The rows are grouped in 4 different ways at once. Each group adds its own fixed numbers to the row, and there is some noise. The rows also spread widely along 13 directions, which tell nothing about the answers.
Some rows, each with its group in each grouping after it:
[ 2.10  0.30 -1.41  2.48 -0.65 -2.06 -0.68  0.37 -0.78 -1.13  0.21  0.75
  0.82 -0.50  1.16  0.12  0.74  1.15 -2.51  1.01  0.74  0.46  0.81 -0.86
 -1.45 -1.30  1.36  0.35  0.65 -0.95  0.86  0.41 -0.18]  K277 punet mirab K30
[ 1.67  1.53  1.11 -0.26  2.03  2.57  0.39  1.56 -0.20  0.60  1.40 -2.08
  0.45 -2.01  0.69  0.34 -2.46  0.39  0.74  2.19 -0.93 -1.72  1.53  1.19
 -0.54 -1.99  1.79 -0.23 -0.19  0.07  1.58 -2.07 -0.27]  K49 zatez Mut K535
[ 1.26  2.04  0.06  1.28 -2.33  1.70 -0.50  0.04  0.53 -0.13 -0.58 -0.26
 -1.69 -0.30 -1.36  1.01 -3.06  0.31  0.45  1.12  1.38  0.86  0.97  1.10
 -0.22 -1.01 -1.29 -0.07  1.47 -0.70  0.99 -0.05 -1.41]  K49 Bim Mut K427
[ 1.86  2.77 -0.13  0.04 -0.42  2.93 -0.15  0.11  0.74  0.51  0.50 -0.55
 -2.20 -0.78 -0.70  1.64 -3.24 -0.39  0.50  1.40  0.19  1.68  0.60 -0.14
  0.80 -0.70 -2.31  0.03  1.80 -0.10  1.25  0.64 -0.27]  K541 vogov kur K420
[ 1.30 -2.99 -4.16  1.21  2.09 -0.37  2.62  3.65 -1.72 -0.23  0.01  1.24
  2.10 -2.64  0.15 -0.04  0.50 -0.30 -1.47 -0.80 -4.36 -1.54 -1.52 -0.20
 -1.46 -0.81  0.37  0.97 -1.25 -1.62 -1.89 -0.66  2.31]  K857 Bim mirab K114
[ 1.04  0.86  0.43  1.82  2.59  1.20 -0.67  0.80 -1.19 -0.48  3.09 -2.82
  0.47 -2.41  0.45  0.31 -0.05  1.56 -0.94 -0.08 -1.81 -1.21  0.63  0.24
  0.39 -2.46  0.55 -0.50 -1.15 -0.82  2.89 -0.69 -2.04]  K857 zatez Mudo K535
[ 0.94 -0.30 -0.73  0.70 -3.02  0.98 -1.28 -0.92 -0.31  0.49 -1.38  1.31
 -1.26 -0.65 -1.32 -0.13 -2.20  2.31 -0.80 -0.05  0.15 -0.35  0.41  0.25
 -0.93  0.71 -0.12 -0.56  0.66 -1.06 -0.66  0.96 -0.62]  K277 punet Mudo K932
[-1.31  0.68  1.45 -1.02 -0.17  0.75 -0.79  1.46 -1.86  1.79 -0.49 -2.04
 -1.99 -2.01 -0.71 -0.16 -2.90  3.26  0.57 -0.21  0.83 -4.01  1.80  1.22
  0.90 -2.03  0.60 -2.49 -1.54 -0.79  0.27 -2.15 -1.19]  K541 vogov kur K420
[ 2.59  1.26  1.09  2.11 -0.11 -0.29  0.79  0.54  1.13 -0.73  0.08  0.50
  0.00 -0.58  1.43  0.49 -0.89  0.56 -1.12  1.60  1.18  0.88  1.46 -0.43
 -1.14 -1.65  2.20 -0.77  0.88 -2.15  1.36 -0.53 -0.74]  K857 tuza mirab K427
[ 0.95  1.82 -0.05  1.09  0.79  1.17  1.61  0.10  0.77  0.06  1.76 -0.77
  0.73 -1.61 -1.90 -0.49 -1.70 -1.46  0.69  0.06 -3.01  0.75 -0.26  0.40
 -1.30  0.37 -0.73  0.91  0.60  1.01  2.27  0.28 -0.29]  K541 tuza kur K30
[ 3.09  0.55 -0.80  2.28 -0.39  2.68 -0.04  2.71  2.27 -0.94 -0.68  1.14
 -0.02 -4.89 -2.89 -0.44 -1.30 -1.56 -1.82  1.83 -0.69  0.75  1.00  2.48
 -1.08 -1.78 -0.87 -0.24  1.82 -2.08 -0.20  0.82  2.23]  K541 Bim Mut K932
[ 0.55  1.79  0.53 -1.77 -1.43 -0.40  0.86 -1.07 -0.43  0.59 -1.64  0.67
  0.35 -0.42  1.17  1.87 -3.09  1.65  0.11  2.51 -0.55  0.30  1.26 -0.32
 -2.09  0.99  0.88 -0.81  1.10  0.18 -0.41  0.02  0.94]  K541 tuza Mudo K114
[ 0.88  1.49 -0.14  0.28  1.02  0.98  1.42  2.59  0.14  0.82  0.35  0.47
  1.62  0.17  1.07  4.15 -2.73  1.74 -0.27  1.59  1.81 -1.50  0.61 -0.02
 -0.65 -2.21 -0.85  0.39 -0.76 -1.97  1.23 -2.39 -0.17]  K541 punet Mut K30
[ 0.29  0.58 -0.56 -1.09 -0.73  2.20  0.07 -0.74 -1.39 -0.67 -0.85 -0.25
 -1.14 -1.46  2.85  1.58 -3.48  1.49  0.53  1.20 -0.61 -0.01  1.17  0.00
  1.22  0.00  1.29 -1.16  1.20 -1.70 -2.24 -0.21 -0.18]  K541 Bim Mut K932
[-0.01  0.24 -0.02  0.23 -0.28  0.16  0.24 -0.47 -0.56 -0.55 -0.31  2.01
 -1.63 -0.89  0.51  4.16 -2.14  4.20 -1.26 -0.60 -1.59 -0.32  0.86 -0.87
  0.56  0.57 -1.74 -2.12 -1.03 -3.26 -2.24  0.08 -1.21]  K541 zatez kur K427
[ 1.21 -0.22 -2.99  0.55 -0.61  1.94 -0.39  1.15 -2.15 -0.63 -1.19 -1.64
  0.25 -1.45  2.30  1.30 -2.14  0.29 -1.05  1.36 -0.33  0.59  0.06  0.75
  1.66 -1.53  0.36 -0.29  1.55 -0.35 -1.85 -0.24  1.75]  K541 punet mirab K535
[ 0.95 -0.14  0.09  1.94  1.66  1.80  2.00  0.46  0.29 -1.54  3.55 -2.65
  2.41 -2.00 -1.64 -1.03 -0.47 -1.02  0.33 -1.39 -4.91  0.80 -0.62  1.17
 -0.67 -0.65  0.36  0.90 -0.52 -0.37  2.71 -1.10 -1.70]  K541 zatez kur K535
[ 1.63  1.04  1.06  1.80  0.24  3.56  1.70  2.35  3.33  0.54 -1.40  1.54
  0.75 -1.26 -1.49 -0.09 -1.94  0.29 -1.28  0.72  2.34 -0.13  0.14  1.46
  0.99 -0.74 -0.56 -1.39  0.90 -0.48 -0.32 -0.27  2.69]  K541 punet kur K932
[-0.68  1.53  1.29  1.67  0.51  0.50 -1.01  1.59  0.10  0.92 -1.73 -2.05
 -0.87 -0.39  0.13 -2.83  0.01  1.00 -2.26  0.41  4.23 -1.72  1.14  1.31
  3.22 -2.75  0.71 -2.45  0.72  2.39  1.21 -0.15  2.10]  K541 zatez kur K932
[ 1.22  0.77 -0.94  1.45  0.26 -0.58  1.99  0.19  1.12 -0.37  0.04  1.65
 -0.36 -0.08 -0.56  0.78 -1.13 -0.82 -0.57 -0.86 -1.18  1.24 -0.52 -0.94
  0.03 -0.21 -1.01  0.36  0.94  0.06 -0.08  0.74  1.20]  K541 zatez kur K427
[ 1.66 -0.31 -0.35  0.75  0.45  0.02  3.62  0.74  1.62 -0.56 -0.59  2.09
  4.48  0.38  1.54  4.50 -0.71  1.68 -2.02  2.32 -0.78  2.43 -0.17  0.55
 -2.56  0.17 -0.45 -0.02  1.03 -1.84 -0.91 -1.01  2.31]  K857 zatez kur K420
[-2.12  0.45 -0.69  1.55 -2.28  1.32  1.70 -2.75 -0.72 -1.55  2.29 -2.02
 -0.11 -0.82 -1.45  0.67 -4.44 -0.55  2.66 -1.85 -2.48  1.33 -0.29  2.32
 -0.16 -0.96 -0.58 -0.48  1.87 -0.20  0.85  0.02 -2.46]  K277 punet Mut K30
[ 1.32  0.43 -0.64  1.22 -2.48  2.53  0.05  1.03  0.45  0.57 -1.12 -0.21
 -0.01  0.13 -1.33  1.22 -2.44  1.23 -0.10  0.97  1.45  0.86  0.39  1.72
 -0.54 -1.07 -1.78  0.01  0.96 -1.17  0.85 -0.94 -0.72]  K277 Bim Mut K420
[-1.77  2.15  1.17  1.92 -1.44 -1.38 -1.55 -0.16 -1.63 -0.04 -0.09 -3.97
 -0.36 -0.01  0.23 -1.52 -1.26  1.67 -0.66  0.72  3.25 -0.69  1.76  1.94
  0.54 -3.64  1.00 -1.97  0.96  1.63  3.39 -0.33 -1.57]  K277 tuza Mut K114
[-0.84 -0.54 -1.82  1.48 -0.80 -0.64  0.30  1.99 -0.84  2.34 -0.90  0.93
 -1.32  1.43 -2.27  0.27 -0.55  1.57 -0.50 -2.07  1.54 -2.58 -1.06 -0.35
  0.75 -1.39 -3.01  0.14 -1.69 -0.34  0.56 -0.38 -0.71]  K857 zatez Mut K114
[ 2.35  1.67 -0.73  1.92  1.90  0.78  1.57 -0.10  1.21 -0.89  1.41  1.88
  0.99 -0.12  1.91  2.75  0.50  0.91 -2.21  2.11 -1.01  3.00 -0.57 -1.68
 -0.71  0.13 -1.07 -0.42  0.84 -0.56  0.44  1.55  0.92]  K857 punet mirab K420
[-1.66  2.36  0.31  0.12 -0.76 -0.63  0.71 -2.05 -0.59 -0.16 -0.17 -1.24
  0.25 -1.17 -0.07 -0.85 -1.63 -0.20 -0.23  1.48 -0.26  1.12  0.19  1.11
 -0.11  0.14 -0.46 -1.51  1.93  3.21  0.44  1.59  2.06]  K541 punet Mut K114
[ 0.11  0.36 -1.05  0.56 -0.32 -1.20 -0.10 -0.24 -1.40 -0.65 -0.91 -0.69
 -1.57 -2.29  0.42 -2.51 -0.61 -0.22 -0.58  0.11 -1.08 -0.73  0.50 -0.07
  0.43 -0.59  1.66 -1.33  0.90  0.83 -0.48  0.82  1.28]  K541 Bim mirab K114
[ 0.72 -0.35  0.13  0.16  0.61  1.54  0.59 -0.13 -1.11  0.28  1.56 -0.90
  0.71 -0.18  0.95  0.37 -1.03  2.19 -0.29 -0.37 -1.90 -0.62 -0.13 -0.63
  0.00  0.37  0.48 -0.35 -1.26 -1.74  0.86 -0.89 -2.51]  K857 vogov kur K932
[ 2.24  1.45 -0.77  1.78 -1.41 -2.03  0.12 -0.89 -0.12 -2.07  0.00  1.57
 -0.60  1.12  4.07  3.57 -1.09  1.10 -1.53  1.77  2.49  2.54  1.97 -1.90
 -0.11 -2.37  1.31 -0.08  2.28 -3.29 -0.12  0.26 -1.26]  K857 zatez Mut K427
[ 0.59  0.90  1.90  0.41  1.34  1.80  0.38  0.08  0.72  0.39  0.28  0.66
 -0.92 -2.96 -1.67 -1.73 -0.47  2.70 -1.03 -0.24 -3.03 -1.60  0.54  0.28
 -0.47  2.04  0.73 -2.71 -1.98 -0.23 -0.48  0.57  0.34]  K541 tuza kur K114
[-1.34 -0.36 -2.68  1.68  1.21 -2.48  0.47  2.53 -2.98 -0.08  0.83 -0.98
 -0.54 -0.30  0.27  0.99 -0.50  0.87 -0.49 -2.81 -0.90 -2.23 -0.26 -0.96
  0.95 -3.62 -0.22  0.98 -1.22 -1.11  1.12 -0.65 -1.42]  K541 tuza Mudo K420
[ 1.54  1.37 -0.63  0.52 -0.49 -0.38 -1.34 -0.64 -1.12 -0.01 -0.11 -0.22
 -0.22 -1.67  1.08 -2.26 -0.27  0.74 -1.17  1.58 -0.47 -0.69  0.94 -0.48
 -0.36  0.77  2.00 -0.29  0.15  1.20  0.02  0.49  0.41]  K541 punet Mut K30
[ 1.01 -2.52 -1.55  0.61 -0.29  2.57  1.09  0.93 -0.86 -0.66 -1.31  0.73
  0.85 -2.21  1.25 -0.56 -0.64  2.71 -1.55 -0.15 -2.62 -0.45 -0.66  0.68
  0.57  1.46  1.21 -1.90 -0.85 -2.07 -3.33 -0.27  1.13]  K857 Bim mirab K114
[-0.48  1.23 -0.50  1.43 -0.32 -1.89  0.34  0.51 -0.76 -0.80 -0.23  0.81
  0.23  0.32  0.54  3.03 -0.37  2.77 -1.90 -0.60  0.63  0.58  0.35 -0.80
 -0.04 -1.42 -1.65 -0.71 -0.18 -1.56  0.83  0.01 -0.57]  K541 Bim Mudo K427

New rows. What belongs after each?
[ 3.57  0.95 -0.02  0.27 -0.67  5.34  0.77 -0.32  1.49 -1.01  0.60  0.68
  1.50 -1.15  0.74  1.72 -2.81  0.96  0.17  2.48 -2.54  2.28  0.10  0.79
 -1.31  2.56  0.01  0.39  0.69 -2.15 -0.60 -0.81 -1.00]  K49 Bim Mut K30
[ 0.71  0.17 -0.30  2.47 -1.54 -2.18 -0.40 -0.28  0.28 -1.24 -1.16  1.61
 -0.90 -1.15 -0.37 -0.23  0.14  1.68 -2.33 -0.92  0.36  0.43  0.74 -0.30
  0.41 -1.22  0.53 -1.12  0.52 -1.34 -0.78  0.95  0.50]  K541 zatez Mudo K427
[-0.21  1.24  0.55  2.40  0.51 -1.68  0.93  0.11  0.04 -1.28  1.29 -0.11
  2.82 -1.18 -0.75  0.43  1.05  1.76 -2.39 -0.05 -0.86  0.41  0.03  0.59
 -1.09 -0.50 -0.46 -0.62 -0.51  0.05  2.02 -0.10 -0.07]  K541 punet kur K30
[ 0.85 -0.31 -0.66  2.44 -1.55  1.28  1.30  1.02  0.37 -0.93  0.16 -0.38
  1.15 -0.62 -1.40  0.06 -0.72  0.31 -0.95 -0.84 -0.14  0.71 -0.70  1.49
 -0.37 -0.88 -1.43 -0.04  0.43 -1.58  1.48 -0.43 -1.06]  K857 Bim kur K114
[ 1.24 -0.36 -1.33  3.51  0.27 -0.58  1.78  2.85  0.79 -0.95  0.35 -0.11
  1.65 -0.31 -1.37 -0.25  0.51 -0.97 -1.54 -1.86 -0.04  0.75 -0.58  0.78
  0.08 -2.63 -0.52  1.40  0.22 -1.24  1.79 -0.68 -0.12]  K541 tuza kur K420
[ 1.76  2.23  1.67 -0.61  1.47  1.61  0.82  0.32  1.51  1.18  0.47  1.10
  0.24 -1.89 -0.64  1.06 -2.16  1.22 -0.24  2.00 -1.28 -0.91  1.20 -0.25
 -1.63  0.77  0.12 -0.57 -0.14  0.19  1.07 -0.49  1.08]  K541 zatez Mudo K30
[ 1.76  0.64 -1.82  2.63 -0.32  0.62 -0.46  1.98 -0.06 -0.15 -0.13 -0.32
  2.05 -0.77 -1.44 -0.08  0.45 -0.63 -2.22  1.17 -0.53  1.45 -0.47  1.17
 -1.31 -1.14 -1.60  1.62  0.57  0.27  1.90  0.87  0.35]  K49 tuza Mut K932
[-0.01 -0.41 -2.38 -0.47 -1.53 -0.30 -0.07  0.48 -2.09 -0.38 -1.64 -1.53
  0.50 -2.61  0.60 -1.45 -2.09 -1.19  0.10  1.33 -1.03 -0.78  0.98  1.69
 -0.87 -1.54  1.65  0.23  2.05  0.54 -1.24 -0.48  1.76]  K541 Bim Mut K932
[-0.56  1.72 -0.86  0.85 -2.82 -0.25 -0.15 -0.96 -0.71 -1.02 -1.46 -1.48
  1.40 -1.35  0.47  2.26 -2.25  0.56 -1.30  2.70  1.15  2.65  1.06  2.74
 -0.47 -1.56 -1.33 -1.12  3.25  0.64 -0.42  0.58  1.72]  K541 punet Mut K420
[-0.48  0.91 -0.22  1.98 -2.65 -3.28 -1.31 -0.28 -1.80  0.09 -0.55 -2.57
  0.92  0.13 -0.75 -2.55  0.65  0.78 -1.28 -0.02  0.96  0.02  0.91  0.69
 -1.07 -1.24  0.67  0.23  0.09  1.18  2.94 -0.51 -1.80]  K541 tuza Mut K427
[ 0.21 -0.50 -2.76  1.16 -1.76 -3.19 -1.81 -0.72 -4.15 -1.44  0.17 -2.80
  2.28  0.30  2.69 -0.24  0.94  1.55 -2.25  0.64 -1.45  1.06  0.51 -0.53
 -0.27 -0.59  0.56  1.02  0.11  0.48  0.52 -0.66 -1.49]  K541 zatez Mut K427
[-1.33 -1.51 -1.30  0.27 -3.36 -1.24  0.61  0.22 -1.33  1.43 -2.71  0.00
  2.97  1.16 -1.21 -0.43 -0.63  2.37 -1.38 -0.40  0.84 -0.87 -0.83  1.22
 -1.18  0.62 -0.65  0.28 -0.43  0.73 -0.02 -1.07  0.70]  K541 punet Mudo K932
[-1.45  2.44  3.46  1.03  0.43  0.82  2.47 -2.77  2.12 -0.46  0.97  0.81
  0.79  0.22  0.14 -0.24 -1.14  2.92 -0.11 -0.66  0.09  0.73 -0.10 -0.01
  0.57  1.76  0.98 -2.58 -0.26  0.77  0.95  0.42 -0.07]  K541 punet Mudo K30
[ 0.93  0.16 -2.55  2.35  0.79  0.14  1.53  1.71 -0.46 -0.31  1.60 -0.34
  0.52 -1.72 -1.93  1.61 -1.37 -1.39 -0.19 -0.29 -2.01  0.49 -0.70  0.57
 -1.22 -3.00 -1.55  1.14  1.11 -0.04  1.40  0.53  0.69]  K277 punet mirab K535
[-0.23  0.09 -0.78  1.83  0.41  0.39  0.33  1.81 -1.34  1.35  1.60 -3.62
  0.97 -0.05 -1.33 -2.68 -0.98 -0.67  0.84 -1.02 -0.79 -1.73  0.07  1.11
 -0.56 -2.66  0.84  1.04 -0.71  1.48  3.77 -1.67 -1.93]  K277 tuza Mut K420
[ 0.19  1.45 -2.13 -1.71 -2.13 -2.71  0.05 -1.36 -2.54  0.16 -0.22 -0.13
 -0.32 -0.81  0.79  2.39 -3.41 -0.81  1.12  2.57 -0.96 -0.04  1.22 -0.45
 -3.00 -1.16  0.27  1.45  2.20 -0.31  0.20 -0.04 -0.56]  K541 punet Mut K932
[-1.30 -1.19 -2.24  0.11 -0.88 -1.67  1.82  1.17 -1.82 -0.42 -0.86  0.07
  0.89 -2.04  0.29  1.79 -2.62  0.31  0.28 -0.47 -1.13 -1.39  0.44  1.37
 -0.70 -2.54  0.93 -0.11  0.63 -1.53 -1.99 -1.28  1.09]  K541 punet Mut K420
[ 0.31  1.53  2.15 -0.41  0.10 -0.59  1.01  0.76  0.06  1.07 -0.67 -1.77
  2.18 -1.74  0.38 -2.25 -1.93  0.39  0.49  2.31  0.73 -2.19  2.13  1.80
 -2.01 -1.10  3.94 -0.85  0.18  1.13  1.74 -2.56  0.90]  K541 tuza Mut K30
[-1.75  2.02  1.00  2.41  1.30  1.52 -1.26 -0.32 -0.41  0.16  1.11 -2.56
 -2.70 -3.46 -2.65 -2.98 -0.16  0.41 -1.03 -0.52 -0.35 -1.04  0.20  1.88
  1.73 -2.05 -1.52 -2.99  0.38  1.97  2.27  2.13  0.10]  K857 Bim mirab K932
[ 0.31 -0.97 -2.06 -0.49  1.87  3.16 -0.10  2.21 -2.56  1.11  0.61 -0.81
  0.81 -2.25 -0.11  2.20 -2.14  3.25 -0.47 -0.13 -4.83 -2.20 -0.67  0.26
 -0.22  1.31 -1.74 -0.22 -2.78 -1.45 -1.37 -1.32 -0.82]  K541 tuza mirab K30
[ 1.14  2.33 -0.53  1.40 -0.53 -0.28  0.75  1.37  0.65  0.66 -0.17 -0.42
  1.91 -0.95 -2.14  0.74 -1.12 -0.88 -1.05  2.76  0.32  1.55  0.45  1.40
 -2.98 -1.61 -1.89  0.65  1.89  2.01  2.92  0.68  1.53]  K277 tuza Mut K114
[ 1.71 -0.48 -3.93  0.10 -0.63 -2.82 -1.06  3.57 -2.64  1.27 -1.82  0.59
  0.19 -1.61 -0.78  2.25 -0.78 -0.04 -1.46  1.73  0.38 -2.17  0.77 -0.16
 -2.05 -3.30 -1.23  2.08  0.30 -1.07 -0.39 -1.05  1.79]  K541 zatez Mut K535
[ 2.70  1.17  0.59  1.57 -1.48 -1.52 -0.55  1.58  0.40 -0.54 -0.38 -0.34
  1.68 -2.19 -0.53 -1.49 -0.12  0.08 -1.78  1.71  1.97 -0.64  1.83  0.94
 -1.79 -2.37  2.47  0.35  1.01 -0.81  2.39 -1.15  0.42]  K541 vogov Mudo K30
[-3.35  0.14 -0.52  2.17 -2.54 -0.36  0.07 -1.84 -1.87 -1.70 -1.33 -2.66
 -0.40 -0.24  0.94 -1.75 -1.18  1.60 -0.72 -1.83  1.39  0.98 -0.24  2.04
  3.37 -1.03  0.52 -2.86  1.62  1.10 -0.62  0.52  0.05]  K541 Bim mirab K30
[ 2.24  1.94  1.17  0.57 -1.07  0.87 -1.12  0.03  0.90  0.44 -1.31 -0.18
 -1.38 -1.71 -0.15 -3.55 -0.54 -0.37 -0.97  2.24  2.36 -0.42  1.63  0.27
  0.17 -0.56  2.20 -0.88  1.31  0.90  1.15  0.45  1.04]  K541 Bim Mut K932
[-0.24  1.99  1.29 -0.85 -1.33 -1.23  0.20 -2.33 -0.43  0.18 -1.18  0.50
 -0.27  0.06  1.51  0.19 -0.77  2.75 -0.95  1.73  0.56  1.06  0.89 -0.78
 -0.04  1.12  0.90 -1.90  1.06  1.46 -0.32  1.12  1.07]  K541 vogov Mudo K420
[ 0.52  0.82 -0.29  1.03  1.48  2.09 -0.28  3.19  0.21  1.24 -0.88 -0.22
 -0.90 -2.02 -0.79 -1.28 -0.84  0.84 -1.06  0.44  1.24 -2.63  0.59  0.77
  1.34 -1.90 -0.38 -0.89 -0.92 -0.11  0.35 -0.58  1.36]  K541 Bim Mut K932
[-1.79  1.81  0.85  1.00  0.13 -1.35  2.24 -0.34  0.90  0.68 -1.02  1.58
 -0.42  1.62  0.26  0.80 -1.55  1.56 -0.01 -1.41  1.91 -0.32 -0.38 -0.81
  1.24 -0.45 -0.15 -1.24  0.30  0.71  0.26  0.82  0.98]  K541 tuza Mudo K30
[-0.11 -0.02 -2.22 -2.04 -0.10  0.59  0.10  0.47 -2.99  1.21 -2.47 -0.59
  1.16 -0.48  2.56  2.91 -2.65  2.54 -0.89  3.26 -0.79 -0.78  0.17  0.27
 -0.62  0.30  0.13 -0.51  0.66  1.67 -2.82 -0.66  2.95]  K49 punet mirab K535
[ 0.81  2.53  2.69  0.14 -0.64  0.58  1.47  0.16  1.38  1.15  0.96 -0.06
  0.66  1.64 -0.05  2.00 -2.79  1.73  1.22  1.02  2.38 -0.88  1.55  0.05
 -1.35 -0.85  0.29  0.00 -0.67 -1.54  3.17 -2.70 -2.65]  K541 zatez Mut K30
[-1.09  0.56  2.05 -0.58  0.98  0.33  1.04  0.75 -0.98  1.34 -0.86 -0.96
  3.17  0.35  2.27  0.34 -1.03  5.04 -1.06  0.85  0.52 -2.33  1.00  0.58
  0.06  0.71  2.36 -2.02 -2.22  0.16  0.29 -2.69  0.19]  K541 tuza Mudo K30
[ 0.76  0.26 -2.26  0.69  0.58 -2.06  0.92  0.83 -2.17 -1.34  1.28 -1.04
  0.87 -1.00  1.18  1.96 -1.08 -0.67 -0.03 -0.27 -2.40  0.42  0.45 -0.86
 -1.06 -2.27  0.63  1.60  0.65 -1.09  1.04 -0.49 -0.84]  K541 tuza kur K535
[ 1.32  1.61 -0.11 -0.24 -1.52  0.73  0.16 -0.37 -0.08 -0.14 -1.16  0.26
 -0.88 -1.73  1.10  0.00 -3.61 -0.35  0.37  1.77  1.38 -0.55  1.68  0.47
 -0.07 -1.13  2.28 -0.51  2.14 -0.12 -0.51 -0.33  1.31]  K541 punet Mudo K30
[ 1.55  3.49  0.43  0.35  0.82 -2.11  0.31 -0.67  0.58  0.57  0.54  0.75
 -0.58 -1.54 -0.31 -1.01  0.11 -1.02 -0.69  2.89 -0.13  0.42  1.21 -1.28
 -2.30 -0.64  0.79  0.36  1.21  2.08  1.98  1.38  1.47]  K541 punet Mut K420
[ 2.87  2.34 -1.90  1.96  2.32 -1.59 -0.11  2.08 -0.96 -1.60  1.72  0.82
 -0.10 -1.13  2.28  1.55  0.28 -0.63 -1.58  1.00  0.29  0.01  0.81 -2.06
 -0.60 -3.12  1.00  1.79  0.65 -1.14  2.26  0.19 -0.61]  K49 Bim Mudo K30
